The same things were measured in two ways. Each way mixes the same 11 hidden numbers, adds some noise and spreads widely along 6 directions of its own, which tell nothing about the thing.
Some things both ways: the first way, then the second way.
[  0  -6  11  11   8   4   5   0   9 -13  -8  -1  -7  12  11   0   2  -6
 -12 -12   6]
[  3 -26  18  -2   2   5  14  -6   4   9  -6   9  -4  -4  -6  -5 -11   6
  -9  17   1 -12  -8  -1  -1   6   6]

[  5 -10 -18  -3  11 -14 -11   1   5 -28   2  -6  -5   3  -2 -11 -26  13
  10  -2  10]
[ -8   5  -8  -3   5  10  -3   3  -4  -8  -3  -4  -3 -10  -9   5  -1  -3
  -3  -1  -5   1  -2 -10  -6  18  -3]

[ -8   0   3   5  -2  22   1 -26  17  -4   5 -12  -9  31  14 -14   6  -9
   3   0   0]
[  7   2   1  -1   1   8   0   2  10   5   3  -4  -3   0   6  -6  -4   5
   0   0  -2  13   4  -3  -3 -13 -13]

[  5 -11  -8  -7  15   5 -16 -15   1 -16   7   0 -16  18   7 -16   2  12
   9  13   8]
[  4  -2 -12  -1  17   5  -1  -9   4  10   3   4 -12   9  -2   4   1  -5
  11  -6  -3  13  11 -15   5   1   1]

[  0   0  -2  -5   0   4  -1 -12   3   0  13  -4 -13  16   3 -18   7  -3
   9  17   0]
[  6  11   7   0  -3  -7   2  -7  -5  -1  17   7   7  12  15  -4   5   7
  -7   3  15 -11  -3   8   7  -7 -11]

[  7 -10  -7  13  -2  -3   0   9  16 -12 -15   2 -15  15  22  -8  -3  -3
   4  -3  17]
[ -1  35 -10  -6   6   2 -27  18  -3 -23   6  -1  11   3   1   9  -1  -8
  18  -5 -19   5  15 -14  -4  -6 -16]

[ -9  -8 -11   3  -5  -8   4   4  -2  -7   7  -3   6 -11   0 -10  -3  -5
   7   9   7]
[ -1  -9 -14  18  10  19 -36  -2  13  -5   9  17 -15  13 -16  18 -10 -12
  28  -2 -34   2  19 -17   1  -9  18]

[ -1   8  -3   0 -27 -11 -10   7   2   3  10 -13  12  11  -7   1  -2  -5
  13  12   8]
[  1  -5  -2   7  -2  -1   9   5  -2   0   8  -4   9   6  11  -2  -2   6
   0  -2   8   6   7 -14  -8  -9  -3]

[  9   6   5   6  -7   5  -9  -4   9   0 -15  -7   3  15   7  11  10  -4
 -13  -7   6]
[ -2  23  -2 -11   9  -3  15   9 -17  10   5 -19  13   3  13   2   4   3
 -11  -6   8  13  -2  -6  -2  -5 -14]

[ -4 -22   5   5  -3  -4  19  18 -13   0  -7  32  10 -17   6  12  -2  12
  -3  -5  -5]
[ 12 -20   2   7  -3  -2 -16  -2  13 -22 -12  16 -12  -3  -1   2  -7  -2
  15  10  -3  -3   6  18  -3  -1  14]

[ 14   0  -4  11  -7  -6   5  14  -8  -2 -23  23  -5  -6  20   6   4   3
 -16  -7   0]
[ -1   8   0   4  -9  -6   7  -6   2   2   1  -1   5   5  -3  -7   7  -2
   1 -10   3  -2   0 -11   3   4  -5]

[  0  14   2  -1 -16  -8   7 -18   8 -12   1  -7  -1  25  -5  -5  -3  -6
   6   6   1]
[ 10  21  -4   7  15 -15 -10  -4  -1   6  -8  -6   9   3   2  14   1  -3
  -2 -14   5  -6  -2   2  14   6   3]

[ -2   3   0  -1  -7   5   3  -2 -10  -9  -2  -7  12  -8   1   6  -3  -2
 -11  -9  -9]
[  4   0  13   4  -8   5   2  -2  -5 -16  25   3  14 -18   0   1  -9   9
  -9  16  -6  -9  -2  12 -15   0 -16]

[ -5   7   6   2  -9   2   4  -1  -7   2   6 -10  -2  -3 -20   7  23   0
 -24  10  -8]
[  1 -13  -1   8 -23  15  13  -3  -2  11  -5  -9 -15  -2  -1 -12   1 -10
   6 -16  -3  17  -4 -34  -6  -5  -7]

[ 15 -18  10  -4 -12 -11  32  34 -15  16  -7  36  16 -26  -2  12   6  10
   1  15 -10]
[-22   9   3   0  -3   9  -4   5  -2   3 -15   6 -12   5 -10   0   5  -4
 -13  -6  -9  -5  -8  -7  13  17   3]

[ -7 -16  -9   0   9   3  15  14  13   6  -2  -1 -13  -5   6  12   9  -1
  -5  -2  -5]
[ 12  13 -10 -11 -12 -14 -22  17  -9 -19   5  -7   8   5  22   3   3 -12
  17  -2  -3  -3   7  10  -4  -9  -2]

[  8   8  12  17  -9 -15  -7  -4  14  -8  -6  -6  10  12  -4   0 -10 -10
 -10 -11  14]
[-15  26   3 -14  16  18  -9  11  -6 -10   1  -3   6   4  -4   6  -4   2
  -6  -3 -16   5   1 -16  -4   8 -10]

[  6 -10  -2   6  10  -4   2  -2   7 -13  -6  12  -9  12  17   2  -9   3
   3  -7   3]
[ 10   2  -2  -8   7 -12  -3  -2   5  -7 -10   1   2  -1   2   1   1  -2
   6  -1   2  -2   6   8   1   8   3]

[ 12  -6 -14   9  -9  11 -22  18   1  -6 -20 -10 -12   0  16  -3   1  10
 -13 -14   8]
[-17  -5  -4   3  -3   1   8   0  -1 -15  17   5  11  -2  -5  -2   4  14
 -18  15  10 -19   2   3 -12  21  -7]

[ -3  -2 -14  -4  26  21  -3 -28  21 -36  -2 -24 -23  33   6 -10 -10   6
 -10  -8  -5]
[ 16  -7  -2  -3   4   7   1  -1   1   8   4 -12  -1 -14   4   3 -11  -4
   6  -5 -10  14   4 -16  -9  -2 -11]

[ 11  -4   0  14   5  -4  -4   7  12  -2  -2  -8   3   1  11   4  -2 -10
  -2  -3   7]
[-12  -6   9 -10  -6   2  19   9  -5   2  -3  -3   6   5   3 -11   1   8
 -13   7   3  -1  -3  -7  -7   5  -4]

[  6  -6 -18  12  13   3   2  -4  11 -15 -10   3 -14   6  10  -6 -16   8
  -8 -12  -5]
[  5 -12 -15   3   1   3  -3  -2  18  14 -10  -5 -13  11  -4  -2   0  -5
  15 -17 -15  15  15 -25  -1  -1   1]

[ -9 -15   3 -17 -20  -8  -1   2 -12  22   5   7  -3  -1 -18   4  26  12
  29  22   6]
[  6  14  -5  -9   1  -7   0   4  -6   5   9  -8   2  11  10   3   3   2
   1  -3 -12   8   9  -1  -1  -7 -22]

[  2   0   1  -2   3  -2 -10   3   6 -14   5 -11   0  12   6   7  -7   0
 -13 -10   3]
[  1 -16  -4  -8  -5   8   1   3   3  -9   3  -2  -3 -18  -1  -6  -5  -7
   7  -1  -1   6   2 -11 -13  13   6]

[  3   8   5   9 -16   1 -20  -6   3 -14 -19  -9  -1  12  11 -11  -7  -1
 -20 -28  16]
[ -3  22  -6   5   5  -4   1  -2  -8  -1   4  -1   5 -18  -4   4   7  -3
 -10   8  19  -8 -12  19   8   8  -4]

[  4  -5   2 -12  -4 -11  -1   6  -6  -3  17   5  11   0   4  -4   0  -2
  10  19   5]
[-15 -13   5   1 -11  11   1  -4   5  -9  -5  13 -11 -10  -7 -11   2  -5
  -5  -1  12  -7 -11   3   3  20  23]

[ -4  -3 -17   3   9  -2  -7 -17  -5  -7  -4  -7  10 -10 -13   3   5   3
   6   9   2]
[ -4  -1   1   1 -14   6  -8   3   9 -21  -7   7  -2  -8  -1 -13   3  -9
  12  -7  12   4  -5   7  -4   0  24]

[  8   4  -7  11   3  12 -10 -15   8 -13  -4 -16   3  10   9  -6 -12  -3
  -4 -11  -2]
[ -3 -10 -25   9  20   0  -3  -2  22  24 -19   1 -15  -6 -19   4   2 -11
  11  -8   0  10  11 -12  10  13  23]

Other things, the second way, with their names:
(140): [-11  -5  15   2 -16  15  16   4   2   2  -1   1  -4  -9   4 -17  -1   7
 -19  -1   9   6 -11  -8  -2   1 -11]
(424): [ 12   1  -8   2  -5 -10 -12   8  10  -9 -11   4   0   1   4  -4   1  -8
  18   1   3  -3  10  -6   2  -4  -3]
(62): [ -8 -18   8  -6  -4   7   2   1  22  -6  -5   6   4 -16 -14 -13  -6   3
  -7   7  -4 -12  -2   9  -8  21  16]
(250): [ -4  24  -8   0  13   8  -5   9 -10  13   1  -8  -2   0   0  10  -1  -6
  -1  -8  -9  14   1 -10   8  -6  -8]
(328): [  1  11   3   4  -4   0  -2  -2 -14  -3  13  -8  13  -3   7   9  -2   7
 -19  11   8 -19 -16  18  -3   0  -7]
(144): [ 23  13  -3  16 -19 -28   2   3 -22  -3   0  -8  -2  -4  12  13   5  -9
  11  -3 -12  13   8  12   6 -17 -29]
(516): [ 11  25 -11  -2   7 -23 -13  18 -18  -4   6  -9   8   9  18  22   2   2
   1   8 -16   6  15  23   4 -16 -24]
(42): [  9  -4  -9  -4 -14 -10  -9   0  15  -9  -2   6  -3 -12  -9 -11   4 -18
  27  -4  -7  -2  11  -3  -2   9   6]
(456): [  7 -15 -12   0   1  -1  -6   9  16   0  -1   0  -7  -7  -4  -3  -6 -10
  25  -5 -18  21  22  -9  -7  -5  10]
(162): [  4  10  -6   4   5  -5   8   1 -11   4  12  -9  11   1   9   7   2   7
  -9   6  10   0   0   7  -3  -8 -11]
(314): [ -2 -14  -4   4  -5   6  17   0  11  33 -19  -5 -18 -13 -19  -8  -1 -11
   2   0 -11  12  -3 -15   7   3   1]
(282): [ 1 -6 -6 -1 11 -6  0  1  5 10  1  6 -4 21  4  5  1  7  1  8 -6 -2 13  1
  4 -5 -2]
(296): [ -3   8   0  -9   5  -8   9   5 -13   5  -6   1  -1  -5  -3   2   3  -8
   1   2  -2   1   1  -6   7  10  -3]
(126): [ -1 -15 -11   3   8  10   5   2   9  29   9 -10   0  19  -5   4  -6   1
   9  -6 -24  10  16 -32  -8 -13   4]
(222): [ -5  -7 -13 -12   3  -2  -2  18  15   8  -8  -9   4   1   2  -7  -2  -4
   8  -5  -6   5  13 -13  -6   5  11]
(221): [-20   4   6 -11   4   6   4   1  -5  -3   2   5   4   5  -3  -5   3   0
 -10  -7   5  -9  -5 -10   4  23  15]
(262): [ 7 -8 -2  7 -5 -9  6 -3 -1  2 13  5  3  2  4 -1  1 -1  9  5  3  1  9  3
 -2 -8  0]
(435): [ -4  18  -2  -7  -2 -10  -9   2   3 -35   7  13  14  -8   6 -10  10  -1
   2   3  27 -16  -1  19   0  17   8]
(51): [  1  -4   0   6  -3   6   1  -9  -4 -13  11   7  -2 -12  -5   1  -2  -4
   5   2   3   0  -1  -3  -6   7   1]
(274): [-15   1  19  -4   6  11   4  -1   1  -9 -10  19   2 -12 -20  -7  -4  -4
  -4  14   4 -16 -12   3   5  16  20]
(67): [ -1   6 -20 -13  -4  -2  -8   5  -1  -1  10 -16   1  11   3   4   5  -4
   6 -10 -22   4  14 -10 -12   9 -13]
(430): [  7  41 -14  -8  21 -18 -23  -1 -14 -18   0  -1  13  14   9  21   9  -2
  -1   1  11 -21  -2  20  11   9  -6]
(494): [ -8  11   0 -13   4   4  -1   3  -3   6   3 -12   6   5  -3   5  -1   1
 -11 -11 -20   1   2  -8  -3  14  -6]
(332): [  6   9   6   1  -9  -6  -2   4  -1  -9   4  -7  11  -2   4   3  -3   4
  -3  -6 -17   3   6  -1  -8   0 -20]
(68): [ -4  11  -8   1  -1  -8  -8   4   2  -4   2   3   4   3  -1   2   6   1
  -6  12   4 -17  -1  20   4   3  -1]
(281): [  2  15   8   2   3  -6   3  -6  -9 -10   1  -1  11  -2   3   6   2   5
 -12   1  11  -8 -11  19   2   3   1]
(358): [  9 -13  -1  12   0 -14  12  -8  -2  14  -6  -3  -3  -4   0   7  -1   4
  -8   6   3  -2  -2  15   5   2   0]
(102): [ 12  -8   9  -5  12 -12   7  -4  -5   8  -6   3  -2  15   8   8  -4   8
  -2   8  -6   0   5  13   4  -8   0]
(237): [ -7  23  -6 -12  13   3  -3  -2  -4 -14  22  -1  11   1  -3   5   3   7
  -8   5  -6  -4   7   3  -8  14 -19]
(301): [  1 -14  -8  10  -7   4 -19  -1   3 -22  -9  10 -14   0  -5   8  -2  -9
  14   2  -7  -3   3   9  -4   5  19]
(248): [  4   3  -2  -3   9   4 -13  -4   2 -25  15   4  13   2   2   6  -5   2
  10  -2   0  -2   8   1 -13   3  12]
(135): [ 14   6   1   3 -12  -3  -7   1   3 -20   1   2   0 -10   6  -4  -1  -8
  17  -7  -1  10   7  -4  -6  -5  -9]
(242): [-16  -1  -7  14  -2  10  -4   5  10   3 -11   8 -14   7  -9  -1   4   0
  -4  -2  -2   3   3 -11   8   3   1]
(465): [ 12  13  -2 -11  14  -7   9  -4  -2   4  -2 -13  13   6   6   2   1   7
  -4   2   7  -2   0  -7  -5   0 -17]
(181): [-15  13  -4  -5   5   6   7   5  -2   3   3  -2   2  -8  -4  -3   4   1
 -13  -1   5   4  -2  -6   2  14  -8]
(509): [  2   6  12  -4   9   7  29 -18 -10  19  17 -10   6  12   5  -2   1  17
 -23  -1   7  10  -9  -1  -4  -7 -16]
(482): [-12   9   0   5   2  -4 -10   9 -13   3  -3   4   0  13  10  11   3   0
 -13  -1   7 -13  -7  11  14   3  14]
(263): [  1 -10  10   1  -5   7  15  -4 -11  17   0  -4  -3  16   7  -1  -3   3
  -7   1   1  -1  -8 -15   0 -11   0]
(375): [ -1   1  -4   2  -1   7   8   1 -10   7  -3 -12  -4  -8  -2   6  -1   1
 -10   7  -4   4  -8  -1  -6   1 -13]
(510): [  5  -2   8  -6  13  -3  10   2  -8  -5  -5  -1   5   4  15   4  -2  13
 -13  17  22  -2  -8  25  -3  -8   6]
(442): [-11  19 -12  -8   1   6  -7  20   9 -11 -16  -4   0 -10  -3  -9   4 -12
  12 -13   4  16   5 -17  -1   6   6]
(526): [ 3 -7  8  4 -2  2  6  0 -4  8 -4 -2  2 -2  0  3 -6  4 -9  9 -2 -8 -7 -1
 -1 -1 -3]
(247): [  3   4 -11  -1  -9  -2 -22  14   6 -21   1  10  -4   2   8  -5   3 -16
  28  -4   1   7  12  -1   1  -9  14]

Some of these things the first way, each followed by its name:
[ 12  -3   6  19   1  -5  10   7  11   0  -2  -4  18 -20   8   6 -26 -10
 -19 -29  -8]  (516)
[ -9   1  12   6 -21 -12  10  10   3   0   2  -2   7   5  -3   2   0 -10
  -1  -5   7]  (526)
[  0  -9  -8  -8  -4   4  -9   3 -10   3  -2   0  -3  -3   7   0  16   4
  11  13   5]  (262)
[-12 -17  -2  -1 -19   8   1   9   2  15  -6   1 -11   5  17  -5  21  -4
  21   5  14]  (68)
[  8  -9  -4  -5  -4 -10   9  15   8  -4 -15  19  -3   9  27  11  -4   2
   2  -5   7]  (494)
[ 3 -2  7 16 -7 -5 -5  0  4 11  9 -6  8 -7 -5 -2 -5 -8  0 -7  0]  (282)
[ 10   3   6   2 -17  -7   5   6  -6   2  -6   8  19  -6 -21  -1 -14   9
  -7  -5  -8]  (140)
[  0 -15  -4  -4  10  14  14   3  -4  13  18  -1   5 -12   2   8  22  -4
   8  29 -14]  (247)
[ -2  -1  -9   5 -13   9 -14   2   2  -6 -25  -5  -5   7   5   1   6   9
 -13 -18   9]  (162)
[ -2   1  21  12  -3  -8   1 -13   1   7   6  -2  13  -1  -7  11  11 -13
  -4  -3   4]  (102)
[ -4 -15 -17   1  -8 -22  -6  26  -8   8 -21  15  -6 -26 -14  18  -7  23
  -6 -25   1]  (67)
[  3  -7 -18   5  32 -11  17  -1   7 -22  21  -3   0  -9   4  -8 -21  -8
   4  15 -10]  (263)
[  4  10   4   4 -11 -21 -10  -8 -14  -9   1  21  18   1   9   1 -16  -1
  -5  -9   5]  (509)
[  2 -11  -1   5   4  10  -1   6  -4   3 -21   9 -22  -1  21   9  24   3
 -12 -10   3]  (42)
[  1  12  14   4  -2  22   6 -27   3   6   8 -29  13   3 -16   7  25 -13
 -16  11 -14]  (250)
[ -7 -16 -15   2  15  -7   4   1  -4 -15  10  -3   4 -20  -4  -1  -6   4
   3   7   1]  (301)
[ 14  -1  -2  -4  -5  -6  -1   3  -9   0   6   0  18 -10 -13   0 -14   9
   7   5 -10]  (181)
[  4  -2 -14   5   9  -6 -19 -13   8 -16  -4 -14   9   2   2  -3 -21   0
   9 -13   9]  (456)
[  7   1  21  16 -19 -30 -15  11  -2 -10 -19  12  13   6   8  -2  -2 -12
   0 -13  38]  (274)
[ -9  -6  22  -1 -40 -20  -3  16  -5  11  -8  13   7   8   7   0   9  -7
  15  -8  27]  (314)
[-11  -8  -5   3 -11  21  11  13   7  -4 -34   4 -18   9  21   8  19   4
 -28 -21   3]  (328)
